All groups share one centre, and each spreads out both ways along 14 directions, with some noise.
Some rows, each with its group after it:
[  9 -18  -3  -8  13   2  -6   8  16   8  -2   7  13   0   4   1 -18   7
  16   8  -3  14  -5 -11  -6] | A
[  7  -2  -6   9  -2  14 -11   5  -3   7  -3   1   0   8   1   0   2  -5
  -5  15  15  22  14  -5 -13] | K
[-13   8 -21  27  15  29   6  15   6  12 -27 -20  -1  -4  17   0  13   4
  12   3  -9  17  -5 -20  -1] | N
[  4  17  -6  -9  10   2 -11   5  -3 -16  -3  -9 -19   0  11  -1  14   3
  -2   0  12  14  17   1  -8] | N
[  1  -7  -4   4   4  -9  18   4   4  17   3  10  -2  -5  12  -3 -15 -10
  -4   0   7   5   7   4  16] | B
[ -1   9 -15   1  18  -2   2  11   4 -11   8 -20  -7  -1   2  -2  24   8
   3   7  -7   4  -3  -6  15] | A
[-22  -5 -14  -9   0  12   9   2  29   6   4  13   3  23  -7   2   1 -10
  -9  -7  -6   3 -14  10  -7] | K
[-13  -1   2 -10  18  -4  10  -3   6   3  -3  -6  -8 -10  29 -22 -11   3
  17 -12   9  12   2 -14  17] | B
[ 21  11   1  11 -12  -4  19   7   4  -8  -1  -5 -10  28  14  -6  24 -11
   2   1  10   6  17 -30   5] | A
[ 19 -18  -2 -12  17 -18  -6  19  11  10  11  14  -4   1  21 -22  -5  -4
   6 -18   8  13   8  -2   8] | A
[ -9   2   1  -8  10   4  25   1  -9 -19  -3  -7 -14   7   2  -6   0   2
  13 -13  -7 -16   5  11   1] | N
[-12   5  19   4   2  10  -9  -8  10   5  -8  19  -1  17 -13   1  36 -18
  -9 -43   9  -3  -6 -17   4] | A
[-20 -13  -4   0  26  15   4   2 -10   5 -12   7  12  15 -27 -15  17   7
  16   1   4  14   7   6 -13] | B
[ 16  -5   1  21 -26  11  -3  10   7  -5  -6   0  -5  19 -10  17  -1  15
 -19  14  12   0  18   1   1] | A
[ 16  -3  15  -4 -18   0   3   0   8   4   3   9   8  -5  19 -16  -2   2
   0  -7   1   7  -1 -31   7] | B
[ 16   0   3 -10   6 -17 -14   0  -6 -37  -3  -5 -21   8   4   3  30   0
   1  -9  14   3  11   7  10] | K
[ -8   5  -7  -2 -16  -1   0   5 -16 -27 -11 -13 -23  19  20 -21  16   8
   6  -8  19   9  19   7  -1] | N
[ -3   9   4   2 -17  25  27   2  -4  -7 -14  19   3 -11   1  -1   9   9
 -17  -9 -12  -2   4  -1   0] | K
[  7   2   5   4  12  -9 -15   5 -17   6 -11  11  -6 -18  14  -3  14 -13
  12 -28  12   8   5 -13   7] | K
[-13 -12  -7   2  -6  22 -13  21 -20   9  -6  22   0   4 -12  -7  15   3
   5 -26  10  14   7   0 -10] | N
[-11   7  16  -3  18   8  -8 -11   5  -8  -4  -8 -13  12   1 -24  23  -7
 -12 -20  17   7  12   1   3] | A
[-12  -7  10  10 -15  14  19  -3  -2  -5   3  -7   7   7  -6 -20  13  12
  -6  -9 -11 -11  -7  -5  16] | A
[  8 -25  12  -2  12  15   6  -6   7   2  -5  12   3  -2  19 -16  -5 -18
   2  -6  14  23   4 -13  10] | B
[  3  33   6  -1  11 -13   2  11  -1  10  -6   4   0   5 -12  -3  19  20
  14 -19  -7 -11  11 -28  -8] | B
[ 10  -5   5  -6   6 -14 -20   7  33   2  -2   4   9  22  -7  -5   9  16
  -1  -7  -3   1  -5  -9  -7] | K
[ -7   2  11 -16  -6   1  -3   4   0  -4   0  24  -2   6   2 -19  26  -4
   2 -42   4   2  -2 -14   2] | B
[  6  10   1   1   8 -11  -3  -8  15   8  15  -5  -5  -6   3   3  -1   1
 -23  22  20  15  12  -2  22] | A
[  6  18  13 -10 -10 -40 -25  -8  16 -17  -4 -11  -8  20   2  -2  14  23
   6  -7  13  -6   4 -14   5] | K
[-17  14   2 -22  -2   5  15  -6   1   0   3  13 -17  -6  16  -4 -17  -2
  -1 -11  16   9  13  -1   2] | K
[  7   0  -2  -5   4  13  11  13  -5 -27 -10  -8 -21  10  11  -8   1  14
   3  -5   4   1  22  13  -7] | A
[-18  15  -8  -7 -18  13  16  -4  -4  -6  -1  10  -8 -12  14   0   7  -1
 -12  -5   4   9  -1  -4  10] | K
[ -3  14  16 -14  10  13  19  -1  14   1  -2  18   5 -10 -15   5   0  26
  -1  -7  -6   0   8 -25   8] | B
[  1  12  -4 -19  -3  -4   9   5  -3 -24  -7   1  -9   6   7   2   6  16
  23  -7  -5  -1   2 -13  -8] | A
[  6   5   6 -13  27  12 -12  12  -1 -16  -3 -16 -20  11   7 -21   3  11
  12 -10   9   9  24   2 -22] | N
[ 12  20  10  18  18 -24 -18   3   0   5 -17 -11 -15  19  -5  10  20  -5
   9 -21  15 -12  17 -12  -5] | K
[ -4  11 -12  14 -27  -7  -2   4   2   2   4 -26 -11  11  31 -22   1  14
  -8  20  21  19  13 -13  15] | B
[  0  -6 -25  -4  -1  -7  -3   5   1 -12  11 -17   1  -7  16  -4  10   6
   8  25  -2  18 -13  -6  16] | A
[ -1  26   4  10   2  -1 -28   8  -5  -1 -22 -13 -14  20  13 -11  33  -6
  12 -32  11   3   9 -23 -24] | B
[  1   3 -20  17 -25   1  -4  14  -1   0 -11   1 -13   3  17  24   2  -2
  -3   1  11   8   2  -4   8] | A
[  1  10  12 -10  23   1   3  -4   7  -8 -10  -9  -8   8   2 -14  -2  23
  12   8  16  15  24 -13  -2] | B
[ -8   9  -8 -12  -6  -3  23  -2   6 -21  -5   3 -16  -7  16   2  -3   8
 -12  -2  -4  -5   4  20  11] | K
[  4  22 -19  12  23 -19  -1   3   8  -2  -6 -28 -19   6  10  18   5  -4
   5  15   5  -1   8   3   4] | N
[-15   0  -2  16  -2  27   0   0 -11  19  -8  14   4  -5   2   0  23 -34
  -5 -28  -2   8 -12 -13  -2] | N
[ 18  16  -5  17  15   6   0  26  11   9 -10 -10   6   3  -4  -6  22  24
   3   1 -16   2   9 -25  -5] | K
[-19  16  -1   6  -8  13 -21  -1 -20  10 -10 -13  -1   1  -8  -5  -4  14
  13   2   8   5   8  -9 -25] | N
[ 5  2  5 -4  0 13 15  7  3 -7 -2  9 -7  9  5 -9  6  1 -6 -8  4  4 15 -2
 -2] | K
[ -1  11   1  -4  29 -12 -27   0  15   0 -10  -4  -5  12 -13  16  14   3
  12  -6   9   6   3  -8  -9] | B
[  7   8   0   7  -4  19  10  -7  15 -13 -10 -14  -5   0  12   8  -4  12
 -12  30   6  16  11 -11   5] | N
[  2 -14  -5  14   7  -4  19  13  12   7  -7   0   8  16   9 -15  14  -3
  16 -16 -13  -4 -10 -17  11] | N
[ -7  -3  -1 -20   0  -3  21  10   6 -22 -15  18 -12   3   8  -7  -3  28
  12 -18   1   0  13   6   7] | N
[ -5  22  -7   7  -3   9   2   4  -9 -12 -23  -8 -12  14   3  11  17   1
  15  -7   1  -1   9 -13 -19] | A
[-12  -4  -8 -12  -3  12   3   3 -17   5  -3  32   8 -12 -10  -4  11  -3
  -6  -6   4  17   3   9  -7] | B
[-14   3  11 -21   9 -16  19 -13  -1 -14   1   0 -16   2   5   3 -19   3
  20 -14   6 -14   5   4   9] | K
[-15  21   6 -24   1   2   8 -11 -18 -11  -7   8   8  -6  -1 -17  27   1
  23 -15 -12   4  -9 -25 -15] | A
[ 22 -20   5   6  27  26   7  15  16 -19  -5 -11  -6   1   9  -8  12  10
  -1   1   0  14  10 -12  15] | K
[-18  10 -11   7   0   9  28  10 -30   0 -17  -1  -7  -3   1  -4  -6   4
  18  -9 -11 -14   8  13 -12] | N
[  5   2 -15   6  21   7  -5  15  12  -7  13 -17 -15   4  -4  12  14  10
  -5  11   7  11   7  -7  19] | N
[-21   6   7   8  10   8  32   1  -7  12  -9  24  -2  20 -28  -3  20  -3
  -6 -27   5 -10  15   3   6] | B
[ -8  10  10  14   7 -13   4 -18  -3  -6 -17 -20 -24  22  21  -8  10 -22
   7 -10  31   4  17  -6  10] | B
[-21   5   3   6  -7  32   3   2   8  24 -13   9  17   4  -5 -11   0   7
   7 -11 -10  10 -10 -29 -20] | K
[  6  30  -9   1 -11 -19   8  14 -21  12  -4  15  -8  -8   4   5   5  -4
   0 -18  -6 -15  13   3 -11] | B
[-25 -17  -4 -13 -20  13 -12  -1 -10 -18  -8   7  -3 -11   7  -6  -5  14
   1 -16   0   3 -13  21   2] | A
[  3 -20  12   3  15  24   7  16   0   0  -3   2  -4  17   4 -31   7  -6
   9 -29   2   3  11  -5  -7] | N
[ -3 -33  -6  23   1  19  23   0  20  -7  -8  -6  -6  22   7   9  -3 -12
  -7   6   9   6  -1   9  26] | N

New rows. What belongs after each?
[ -2   0  -8  26 -23   4  12  -3   1  -2 -11  -4   5   5   3   6  25  -9
 -14   2  -7  -5 -14  -5  20] | K
[  0  12  -7  -9  15  -2  12  15  17  -6   4  -7 -25   1  18  -4  -8  16
  -5  -9   7   1  17   4  15] | B
[  5 -13 -13  14  -6  10  13  15   3   1   7  -6   2  10   9 -13  13  -4
  -5   5  -4   8  -3  -6  14] | B
[  5   8 -10   1 -17   5   1   3 -12  -9  -5   7  -7   2   3   0   9  -1
 -13  12   9  11  16  11 -10] | K
[ 30   1  -8  13  10  -7  -2   8   5  -9  -1 -13   0  11 -11  24   8  -9
   3  19  -8  -8   2   0  -7] | B
[  5   8  -3  14 -24   8 -24  -7 -13 -11 -12 -12 -11   5  13   2  15  -2
 -13  21  30  28  18  -6  -4] | K
[ -8  -3  26  14  -4  24  14 -14   7  12 -12  -4  14  16  -2 -16  -1 -13
   7 -18 -11 -11 -11 -27  -9] | N
[ -4   2  19 -12  18   6 -20 -13  11  -2  -6  14  -3   7 -21   4   8  -2
 -16 -15  16   4  11  10 -10] | A
[-21  19   0   2 -17 -11   2 -21  -8   4  10  -6   9 -11 -12   1  12   6
 -15  17   1  -3 -10  -1  19] | A
[ -1  13  13   3  -7 -17  14 -13 -12  10 -13  -3   0  -4  16 -10 -17  -1
  17  -1   5  -6   8 -15  -3] | B
[ 16  -9 -11  -8  21 -18 -17  13   2 -16  10 -12   3   5 -10   2  21  12
  20  10  -8   4  -8  -7   4] | K
[  3 -11   5  19  11 -12   0  -9  12   8  -9 -16  -5  22   7   1  -7 -17
   8   7  15   1   4  -3   5] | B
[ 12   1   4   6  23  -6  10  -3   4   9   5  -6   5   6 -17   0  -6   0
  -7  24   0  -1  14  11  -3] | A
[  3  12 -31  10  12   2  -4  23   2   5   0  -6 -11  -5  -1  22   4   3
  -7  11  -6   4   4  15  -5] | B
[-22   9 -12  -1  -9 -15 -19  10 -17  11  14 -17 -17  -2  11 -13 -13  20
  12   1  24  10  13  -3  12] | N
[ -9  27   4  15  -9  -5  -3   0  -2  32 -16   4   9  -7   2   5  -6   4
  10 -12  -5  -7  -3 -27 -11] | B
[ -6  38  -6  10   4 -20   5  -1  -4  19  -4 -16 -15 -11  20   5 -10  -1
   2   4   9  -3  14 -10   4] | N
[  1  -6  -5   6  -7 -23   9  11  11   1  -8  -8  -1  21  21 -22   3  16
  20  -7   1   0   1 -14  13] | N
[ 12   5   4   0  10  -1 -30   5  11 -10  -2  -9  -9  24   3 -15  30   1
  -3  -5  21  20  16 -14  -8] | A
[ 11 -12   2 -25 -12  -1 -15  15   1 -19   5  21 -14  11  13 -19   5   0
  -8 -29  10   6  12  18 -14] | B
[-19  26  -2   2 -15  -3   4  -4 -19   9   2 -13  -6  22  -3 -10   2   1
  20   2  11   0  10 -22 -19] | K
[  8 -17 -12 -10  15   6   4   2  24 -19   1   9   1  -8  -7  24   7   2
 -15  11  -9   6 -11  17  18] | K
[  9   1   2  22  12   4  -3   2  24  33 -10   6  11   2  -5  18 -11  -8
  -6   8   3   8   0 -18   1] | N
[  9 -15 -17  23   1  20 -18  18   2  15  -8 -14  14   1  12  -4   7 -10
  12   6 -13  14 -17 -15 -16] | B
[  7  13   6  -7  13  17   1  -1  10 -13   0   7  -2   5 -14   8  31   0
  -9  -1   3  13   7 -21   0] | A
[ 14   8  18   0   4 -10 -10  -8  10 -20  -4 -21 -21  41   8 -23  13   0
  -5   1  31   8  32  -5  -8] | A
[-16   9  -6  12   1 -17  -2 -24  -5  -2 -10 -16   5   7 -12  21  11  -6
  12  26  10   4  -9  -8  10] | B
[-12  22  -8  -1  14   8   4   3   6   7 -29  -5   8 -13   5   5  -6  24
  23   2 -17   4  -5 -20 -18] | N
[ 10 -11   9  -9   9  13   1  11  13   9   1  17   3 -10  18 -17  -2  -1
   2 -20   0  14   1 -22   5] | B
[ 20 -16 -18  -6 -12 -10 -17  21   3 -13  -7   2  -4  12   6  15 -15  19
  19  16   2   7   6   5 -17] | A
[-10  21  -1  10 -18 -15  -6  -5 -14  22 -21   2  -8  -1  16   6 -23 -11
   5  -9   9 -10   8   8 -22] | B
[-17  -2   1  -1  19  34   3  12  13  13 -15  12  -7   4   1 -14 -10  14
  -5 -15  12  18  20   5 -10] | B
[-26  -7  10 -20 -17   1 -17 -11 -22  -3  20  -5   3  -2   0 -27   1   1
  18 -20   5  -1 -17 -10   0] | N
[ -8  13 -11  13  -2 -10   9   3  -8  18 -11  21   0  -4   1  14  27 -29
  -3 -27  -3  -6 -10  -6   7] | N
[  9  10   8  14   0  26  16  12  11  12 -18  14   8   4   2  -9  21   5
  -4 -16  -8   9   8 -34  -3] | N
[  7  -7   5   0   0 -15  20 -10   2  -9   9 -18   9   6  10 -21   5  12
  18  22   0   7  -3 -27  25] | B
[ 14   3   8  15 -28 -11  -4   4  -2   7   3  10   3  16 -16   3   6   9
 -20   6  11  -6  15   1   1] | A
[-16 -10   3  21 -20  14  20  -2  -4   7  -4   4   0  16   2  -6  16 -16
  -3 -21   4  -5  -8 -12  18] | N
[-17  23   5  15  13  -3 -38   0  -2  25  -8  -6   2  -3 -21  -3  16  12
 -14 -12   9   0   6   4 -11] | A
[ -6  -8   9  12  13  19   8  -7   6  10  -2 -17  12   6   8 -16   5 -22
  13 -10 -16  -4 -20 -21  -4] | N
[ -2  14  11   4 -18  -4  -6  -9 -22   5 -10 -12  -6   5  11 -12 -14   9
  13  11  22   9  23 -17 -14] | K
[ -8   1   0  -9 -25 -14 -26  -3 -12  -6   6   1  -7  11   8 -16  14   0
   1  -9  24  14   3  -5  -1] | N
[ -3 -17   6  -5   9   4 -17 -11  21 -12  25 -20  -4  13   1  -1  14 -14
  -4  -1  12   9 -17 -15  24] | N
[  1   4  -7  21  -7  11   7  -2   2  12  -4  -9  -4  -1   9   9  -9  -6
 -13  21  12  12  10  -4   8] | N
[  6   6  12  -6  -7   9   8 -20  -5 -27  -8  -6   0  -4   5   5  13  -1
   8  12   1   6  -2 -21   5] | B
[  5  -9   3   6 -15  22  -9  -2 -12   5  15   1   5  27 -15  -4  13 -14
   2  17  25  26  14 -27 -12] | K
[ 13  18   5   5 -17 -12  -5 -13  10   1   0  -1  11   6 -12  17   8   6
 -10  26   2   2   0 -18  -2] | N
[  3   4   1 -10   1 -27 -18  -9   7  -8  21 -19  -9  12  -1   3   0   0
   3  12  14  -2  -1  -2   9] | N
[ -3  12   2  17  -6  -3   7 -10   9  11  -8 -14   9   6  -5  11  -6   4
   4  16  -5  -7  -6 -18   2] | N
[ -9  -4 -11  -5   1  10  -4   1  -1 -27  -2 -13 -16  15   5  -8  20   5
  -2   5  16  17  10  12   3] | B
[ -6  -8   1  15   2  10   2 -13   1  -6  -1  -4  -4  17  -8   4  23 -29
 -17   1  14   5  -2  11   9] | A
[-12   8  -2   0   5  20  26 -13 -13   0  14  -3  14 -23  -6 -18  18  -3
 -19  24  -9  13  -6  -2  18] | A
